There are 5 ways to turn a row about zero (a turn may also mirror it). The second row of each pair is the first, turned, with some noise. The first 50 pairs use one turn. New pairs use 3 turns, one after the other, and a turn may come again.
Known pairs, each followed by its turns in order:
[32 34  1 27 33  6 27 12 35]
[ 17   6 -35 -41  -3  28 -12  -1 -42] | J898

[-14   4 -13 -34   5  34  -2 -34  13]
[-36  28  22 -31  -6  -3  11  15  11] | J853

[-33   9   6  23  26 -30  15   5 -15]
[-15 -18 -25   7  -7 -37  13 -29  17] | J907

[-29  32  17   9   8 -19 -16 -22 -38]
[-17 -23  28  13 -36  33   3 -22  13] | J898

[-10  28 -12  13  17   8 -35  -2  22]
[-17  12   0  30   3   7   5 -27 -32] | J907

[ 28 -35 -24  19   1 -21 -19  27  27]
[ 41  -4  -3 -36  -5  31 -13  22 -20] | J301

[-15  23  -1  35  19 -30  16  -2 -34]
[-47  -9  26   3 -24   7  15  19  18] | J331

[ 27 -34  20 -15   0  -7  35 -18 -33]
[-31  -5 -53 -13 -18   2  28   0 -18] | J301

[-12  21 -32   8   3  25 -24   7  -5]
[  1  23  24  16 -17   5  14 -31 -15] | J907

[-21  36   4 -15 -18  -5 -15 -11  23]
[ -7  38 -24  15  12   7 -18 -17 -13] | J907

[ 14 -30  34   8 -16 -35  29   5 -29]
[  7 -35  -4 -19  16 -27 -21  24  44] | J907

[-18   5   1  24  10  18 -22 -29 -35]
[ 19  29 -12  33   1 -36  19   1   8] | J301

[-37  33   8  16  12  14 -25  18 -14]
[ 22  18 -10  14  31 -18   8  33  31] | J853

[-13  13 -24  13  -4  32   8   8  29]
[ 12 -24  23 -11  20 -30 -22   8   8] | J301

[-21 -12 -17   5 -35 -16 -21   6   3]
[-13  19 -22  15  20 -15 -21  -9 -22] | J853

[-27   6  19  -3  20 -28  33 -27  34]
[  4  -2  14 -25 -10 -27   0 -50  35] | J853

[-16  31   5   1 -14 -32  -1 -24  25]
[ -5   3   1   3  17  45  22 -26   5] | J898

[-35  16  37 -10 -14  36 -37   4 -17]
[-45   2  -9  31 -34 -23   5 -39   6] | J898

[ 32 -32 -17 -36  21 -26 -15  19  -2]
[ 28  -9 -14  35  16  -2 -20  48   9] | J898

[-37  22 -28 -28 -15  -7  32 -31  -2]
[-35  27  35  10 -17 -43   0 -15   7] | J853

[-18   6  -7 -16  -6  -6 -23 -16  -8]
[ -1  12  14  25 -23  -5  -1  -1  -3] | J301

[-27 -24  22 -37  34 -36 -17 -15  29]
[  6   1  26 -33 -13 -56 -25 -42  -2] | J331

[-35  28  20   9 -19 -17 -15 -38   0]
[-37  -4 -30  -4 -29 -25 -26   7   6] | J331

[ 12  22  27  30  15  38 -23  35  14]
[18  3 12  7 71 11  4 12  9] | J301

[  5  -3  26 -17 -37   4  -3  16 -30]
[-36  -7  15  16  16 -21 -29 -10  14] | J898

[ -5 -20   0 -10   6  -6  17  26  37]
[  0 -17  16 -37   7  14  -8 -16 -17] | J301

[ -4   9 -33  33   4   6  30 -17 -26]
[ 27  13  12  15 -44 -26  -4  14 -12] | J853

[-28  37   0 -10 -21  17  22 -19 -27]
[-47  23  27 -14 -19  16   4  -8  10] | J898

[-33 -22  -9  19  27  -8 -18  -2 -21]
[ 38  19  -4  11  -8 -13  19 -29 -13] | J301

[ 33  37  21 -25 -14  37  27   0   1]
[-30 -34  36   4 -14  16 -13  34  27] | J853

[ 11 -19  35  -7  -6 -11 -37  -4 -37]
[ -1  28 -12  25  -7  26  42  14 -11] | J301

[  9  12  32  10  30  12   6   4 -21]
[-18 -30 -13 -15 -28   1 -21  -4 -12] | J898

[ 27   5 -30 -34  27   0 -29 -14  27]
[ 33   6  20   7  40 -31 -31   8  14] | J331

[-13  27  26   4  -6  20 -17  17  30]
[-14   5 -14  17  -3  38 -25 -28  -6] | J907

[-31  -9  -7 -36  23  10  -8  37  25]
[-13  40  -3  12  25  33  18 -17  29] | J853

[ -4  -3  30  -2  23  10  16   8 -22]
[ -7 -17   7  14 -13  -5  31 -22   5] | J331

[ 17  -2 -24 -15  24  35 -24   5  20]
[-17  19 -19 -15 -14  37  23  25  10] | J853

[ 12   1   0 -13 -22 -35 -28 -31 -31]
[-26 -27  -8 -15  14  12 -46  -5  22] | J331

[-37  -6 -28 -27 -10  -9  -2 -20   5]
[ 0 25 14 16  0  9 33 14 35] | J898

[-14 -32 -27  -1  -5  35 -22 -17 -27]
[  3 -42  -6   1  24   6  -7  12 -43] | J331

[ -4   2  13  -6  15  31  21 -26  37]
[ -2  -3 -27 -19 -23  20  -8   7 -40] | J907

[-28  31  19 -19  -3 -21 -32   9  11]
[-35  29 -22  18  27   7 -11 -23   9] | J907

[-11  29  -4 -37  15   5  10   3 -14]
[ 13 -21  -4  -9   0 -27  21  11  29] | J331

[ 27 -23 -31   7 -21  15 -24  27 -14]
[19  2 51 19 -2 14 11 14 16] | J907

[ 26 -18 -10 -18  29  20 -34  35 -24]
[ 23  -9 -17  33  21  24   3  12 -47] | J301

[ 15 -22 -27 -29  29   6  14  11  33]
[  5  -2 -16   0  -8  29  46  30 -11] | J907

[32 32 -4 16 21 -9 33  7 -3]
[  1   0   0 -36  -3  34 -32  12 -27] | J898

[-20 -11 -38  -6 -22 -33 -29  -5  -4]
[-12  -4   4 -44  12   4 -34  24  -9] | J331

[-21 -15  20 -31 -13  21  18  -2   9]
[ 32 -15 -26  -9 -19 -13   9 -22 -10] | J331

[  9  25 -15   5  28   9 -31 -17  37]
[-15   5 -43 -28 -17  -6  20  15  29] | J853

New pairs. What belongs after each?
[ -3 -24 -14  23  14 -32 -13 -36  10]
[-10  26 -17  15  14 -19 -41   8 -23] | J853 J301 J853

[-21  32  17  -2  16 -18  18   0 -38]
[ 14   0  43 -17  20  13  -8 -10 -36] | J853 J907 J331

[ 29 -24  19   6  32  28  37 -28  20]
[51 -5 32 -2 11 -9  6 47 12] | J907 J853 J853

[ 27  37 -37  32 -23 -27 -10 -23  31]
[-14  -4  61   8  -6  19  27  -6 -47] | J331 J898 J898

[ 14  19  30 -29 -18  14 -14  38  18]
[ -4  41   0   1 -37  -2 -29  27  11] | J301 J907 J907

[ 35 -15   6 -12 -34  30  20  35 -36]
[ -8   8  33  41   3   2 -45  30  24] | J907 J331 J331

[-25 -28 -31  22 -32 -17  38 -22  20]
[ 15 -34  18  17 -27  32  14 -50   8] | J331 J898 J898

[ -8  21 -17 -28  37  37   9   9  26]
[  8 -24  28 -15  25 -37  32  14  -9] | J331 J853 J898

[-24 -23  -2   3  -9   4 -30  29 -10]
[-31  -2 -14 -13  18   2  14 -22  26] | J331 J853 J301

[ -9 -24 -14  10   8 -28  16  17  -1]
[-17  -5   4 -34 -13  -4  -7  -2  25] | J853 J898 J907

[-11  29  11  -3  31  16  37  12  24]
[ 25  33  11 -22 -26  -3  23  31  -5] | J331 J853 J301

[  3  38 -38  26  -2 -37 -25 -33 -38]
[  4  17 -36  37   2  -5  23  48  47] | J301 J331 J853

[-30  37  -9 -32 -35 -14   3  22 -18]
[ 31  -8  -4  14  45  -1  25  30 -34] | J853 J853 J907

[-29 -26 -17  -1 -28  34 -30 -13 -10]
[-42  -1  10 -37   7  16  10 -29  20] | J331 J907 J301

[ 24  15  24 -30   0 -14 -36  17  31]
[ 33  11  22  25 -26 -25  37   6 -12] | J331 J907 J853

[33 -9 27 -3 33  1 36  0  7]
[ 16  30 -24   7 -34   0  37   7  10] | J898 J907 J331

[ 27 -32  37  33  35  35  28 -14  -1]
[ 15 -20  33   6 -30 -36 -54 -22  18] | J301 J853 J853

[ 38  38 -21   9  28  34 -29 -22  13]
[ 38  19  24  26  18  38 -35  27   2] | J331 J853 J331

[  6 -20   7   9  36  21   2  -4  23]
[-10   9 -23   0 -19 -11  -5   9 -36] | J331 J331 J331

[-27 -17 -30  -8  17 -33 -23 -28   7]
[ -9   1  -9  43 -25  13 -15 -16 -38] | J898 J898 J301

[ 20 -15 -31   0  -4 -36  -4 -10   5]
[  6  14   0  19  -1 -47  -7  -2  15] | J853 J331 J898

[-20  25  26  10  -9  18  13  -7   5]
[  5   3 -13  13  40 -13   8  -2  -1] | J331 J301 J898

[ 33 -34 -29  22 -19   1 -11  10 -22]
[ 12  16  12 -27   5  -5   6 -38 -43] | J898 J907 J301

[  3  -9 -37   7 -24 -12  -1  15  26]
[ 20 -24   7 -25  30  -7   8 -17  -1] | J331 J853 J301

[-17 -31 -23 -16  17 -12   9 -26 -17]
[ 37  10  -5  30 -13  15 -20   7  15] | J301 J301 J907

[ 16 -38 -10  -9  24 -27  21  34  34]
[-16 -38  12  30  35 -10   8  30 -32] | J853 J907 J853

[-17  -3  34   5  -5  21 -15  23 -21]
[ -6  34   4 -15   6  22  16  28  14] | J301 J898 J907

[ 21 -35  18 -35  31  -1  14  15 -19]
[ 19  23 -27  39  11  19  33 -11 -10] | J907 J898 J907

[ 35 -26 -14  36 -21  29 -31  14 -26]
[ 16  15  -2  51   6  48 -15  25 -16] | J301 J898 J301

[10 31 -2 17 18  5 20 21 29]
[ -1 -19  35  17 -10  -3   2  15  33] | J853 J898 J331

[-19  -7  22 -31  28 -34 -27  24 -23]
[-17  -8  44 -37   6 -26  14 -28  17] | J331 J853 J853

[-10 -25 -34  32   5 -27 -26  14  35]
[  3 -36  -5  11 -40 -19 -15 -30 -33] | J331 J301 J907

[-16   0 -38 -33 -36   3 -27  -5   6]
[ 14 -23  33   8   6  -4  39  37 -10] | J898 J907 J898

[-33 -18 -11  34  -7   8  23 -13  14]
[-16  28  26   2 -17  29  13 -18 -14] | J907 J331 J907

[ 21  31  34  13 -22 -21 -27  22  -2]
[  1 -43  -9  37   8  28  14 -24  -3] | J331 J301 J898

[ 24 -12  19  -2 -31 -23  27 -22   7]
[ 28  27  -1 -26  13  29 -11  21  -7] | J898 J898 J331

[ 19   5  31  -7  19 -18  -7  -2 -17]
[  4 -10  10   4   0  31  10 -16  31] | J898 J301 J331

[ -5 -10  12   2  31  23 -23  -2  33]
[-16 -13  -5   6  33  30   9 -24  22] | J907 J898 J898

[ 16  23  17 -20  12  35 -22  10 -26]
[-27  -8 -46 -20  10  27   1  -1  11] | J907 J853 J907

[  5   7   5   7  18 -37  27 -27  38]
[-16  12  -9  19 -38   1  28  38 -19] | J301 J898 J331

[-28  22  -3  -7   4  14 -38 -18  33]
[ -3  14  -5 -23   0 -10 -61   1   3] | J907 J898 J907

[ 36  37 -13  -8  17 -31  38   3  12]
[ -8  -2  56 -24  16  -5 -18  28  27] | J898 J907 J853

[ 17 -26  19  25 -10 -13  19 -21 -21]
[ -3  37   3  22  18  23 -12 -22  17] | J898 J907 J853

[  6 -37  21  -7  30  -8   0  10 -27]
[  3 -34  16  10 -26  26  -6  19  26] | J301 J331 J907

[-36  21  22  22 -35  -1  21 -10  21]
[ 7 25 11  6 -7 44 41 -4 17] | J331 J331 J907

[ -4 -10  19  13 -21 -24 -20  25  16]
[-24  10  19   5 -17  40  -2   6   0] | J331 J907 J898

[-22  11  30 -13 -25 -30  -7  38  20]
[-24 -28 -46  12  -8  -6 -18  16  32] | J907 J898 J301

[-28  28  19 -16  -8   7  13 -21 -38]
[-22  10  14 -14  14  36 -37  24  -5] | J301 J907 J331

[-23   5 -18 -12 -18 -36  16 -26 -10]
[  0  17 -21  -2  35 -27  31  -3  -7] | J301 J853 J853

[ 30  -3  26 -26  25  33  26  19  21]
[-25  13  -2 -18  37  27  14  30  37] | J853 J853 J853

[  6  31  12 -27  27 -13 -15 -13 -21]
[ -2 -29  22  -6 -15 -15 -15 -32  26] | J907 J853 J853

[-12 -15   1  36 -25 -28  18  -8  19]
[-14   6 -19   5  -5 -35 -32 -27  -9] | J331 J898 J907

[  4  -2  22 -38  16  20  38  31  26]
[-13  28  30  22 -27 -35  13 -32 -12] | J853 J898 J853

[-13  36 -26   7  22  -6  21  -5  13]
[ 20  10   6 -20  17 -20 -28  20 -21] | J331 J907 J301

